Every row belongs to one group in each of 2 separate groupings. Each group adds its own fixed numbers to the row, and there is some noise. The rows also spread widely along 2 directions, which tell nothing about the answers.
In the rows, 128 means zero.
Known rows, each followed by its group in each grouping:
[123  93 118 133  85 151  92 120 145 142 158 112 151 159 125 177 126  91
  94  82 112  93 144 125 159 109 153 169 109 114 120]  J_615 J_862
[124 105 129 159  57 155 116 120 114 163 177  86 148 137 153 155 115 114
 108 104 120 105 134 147 144  94  86 126  89 100 113]  J_3 J_658
[111 105 108 121  80 142 128 108 136 165 186  71 176 144 131 145 138 124
 109  92 122  95 114 156 157  95 108 149  97  93  99]  J_940 J_96
[119 112 117 127  68 140 126 103 136 173 183  70 180 127 132 144 127 132
 100  93 134 126 106 146 148 109  96 134 106  89  89]  J_953 J_658
[116  89 142 164  40 171 105 151 117 132 153 104 128 143 158 169 105 126
 112 114 101  79 147 146 168  96 101 144 107 107 147]  J_615 J_39
[113 100 136 125  78 159 123 118 130 158 172  87 156 152 139 150 123 106
 102 100 115  89 127 157 153  95 114 145 106  98  96]  J_930 J_96
[118  80  98  99  84 156 127  88 156 160 187  76 190 144 120 171 136 107
 106  80 139 110 112 134 152 122 156 178 101 107  99]  J_534 J_39
[129  93 107 104  95 139 115  85 145 152 179  81 166 152 114 164 128  98
 101  77 121  95 124 138 145 113 141 168 111 105  84]  J_930 J_862
[109  94 150 165  37 176 108 158 103 146 169  96 122 155 156 163 116 122
 107 114 104  72 154 141 165  79  94 134 106 108 140]  J_3 J_96
[133 105 110 118  50 140 140 103 131 158 189  49 170 113 139 142 120 139
 122 108 137 114  91 160 163 108  66 135  90  68  97]  J_940 J_39
[ 95  81 125 143  96 171  97 128 145 157 164 103 147 180 140 187 131 111
  95  88 121  85 135 132 148 102 166 157 115 125 123]  J_534 J_658
[126  91 116 127  64 165 117 115 136 149 169  75 166 130 138 160 123 130
 104  88 125  96 116 135 162 106 137 155 121  98 108]  J_953 J_39
[122 112 123 104  65 138 144  83 137 174 196  55 188 122 137 136 129 114
 113  99 135 115  98 172 150  99  75 143  99  73  67]  J_930 J_96
[136 118 123 122  43 125 126 108 120 157 183  55 154 111 146 156 108 129
 111 113 125 108  96 151 151 107  30 133  95  52  83]  J_940 J_862
[123  81 131 138  83 163  87 138 128 134 152  94 124 170 146 176 126 119
 105 100 105  69 141 126 150 100 123 153 114 107 130]  J_940 J_862
[117  95  90  89  83 143 133  69 162 166 192  61 203 120 123 159 140 108
 105  81 148 117  90 151 157 124 135 173 103  96  84]  J_534 J_39
[120 111 125 105  56 144 146  85 135 177 193  60 189 124 132 131 128 111
 110 102 128 111 106 169 147  99  88 148  95  71  73]  J_930 J_96
[126  86 116 102 111 152 103  85 147 155 173  95 172 165 115 172 138  92
 104  75 121  86 137 133 140 121 164 174 121 117  92]  J_930 J_862

New rows, each followed by its group in each grouping:
[111  94 142 172  60 164 103 154 117 151 160  91 117 159 163 168 119 137
 114 123  92  80 145 144 154  87  95 122 104 103 136]  J_940 J_658
[118  82 110 116  87 157 103 102 143 144 166  96 162 153 125 186 131 103
  98  81 132  86 125 128 144 111 145 177 115 110 109]  J_534 J_862
[112  81  94 105  94 159 122  93 162 156 183  83 189 148 124 173 138 105
 108  74 134  98 110 136 159 114 174 178 103 117 107]  J_534 J_39
[130 112 137 139  22 155 128 129 118 148 170  74 147 111 147 147  98 153
 109 115 123  97 109 148 164  97  70 132 114  72 115]  J_953 J_39
[111  96 114 105  80 148 116 106 142 160 178  80 181 152 123 154 143 110
  84  75 123 102 125 132 160 100 159 171 112 104 101]  J_953 J_96
[135  80 134 132  86 166  98 119 134 137 163  92 138 166 133 176 117 110
 107  98 106  78 144 134 145 106 131 159 121 108 110]  J_930 J_862
[132 103  94 100  71 134 139  85 144 166 189  53 186 120 134 152 137 133
 116  89 137 119  97 151 158 117 100 151  94  82  82]  J_940 J_39
[100 108 107 111  91 143 125 105 149 160 173  93 195 156 121 153 151  91
  94  73 129 100 130 150 156  99 157 167 103 117 103]  J_615 J_96
[114  95 122 125  87 147 126  93 140 178 185  77 175 143 135 155 127 105
 107  87 124 117 115 159 141 108 117 146 102 107  87]  J_930 J_658
[121 108 123 149  48 141 118 135 126 163 177  74 146 137 155 155 115 144
 111 123 113  99 115 161 150  95  63 125  92  82 108]  J_940 J_658
[140  95 117 118  63 150 108 110 135 145 174  76 161 145 126 161 115 119
  93  85 123  97 126 124 146 109 118 154 120  97 107]  J_953 J_862
[122 107 141 135  51 159 131 118 117 166 188  66 161 133 149 136 113 117
 114 116 116  98 113 162 155  93  69 140 105  81  91]  J_930 J_96
[141 105 128 118  60 140 119  96 125 165 189  67 163 124 134 158 110 111
 109 102 121 103 111 153 150 107  60 143 111  74  86]  J_930 J_862
[114 100 140 167  52 160 107 134 115 160 174  91 136 151 160 158 117 124
 105 105 117  99 140 147 149  90  97 126  99 102 120]  J_3 J_658
[110 101 142 157  70 161 110 135 121 161 169  88 145 149 157 161 106 116
 108 109 106  91 138 149 150  93  92 130 108 103 111]  J_930 J_658
[108  77 112 121 108 166 111 102 159 140 163 102 162 184 130 172 140 104
 102  81 110  85 152 128 153 116 195 174 121 135 115]  J_930 J_39
[104  87 119 111 103 163 120 102 143 164 170  91 173 174 128 160 148  92
  98  77 113  84 143 144 151 100 168 166 119 121  99]  J_930 J_96
[110  93 123 139  73 155 114 127 138 135 166  97 157 146 142 167 122 110
 105  91 115  93 141 142 169 104 141 155 104 118 125]  J_615 J_39
[110  92 135 161  54 161 103 136 124 167 172  93 133 150 155 169 104 124
 103 116 123  87 122 147 149  97  95 142 106 104 118]  J_534 J_658
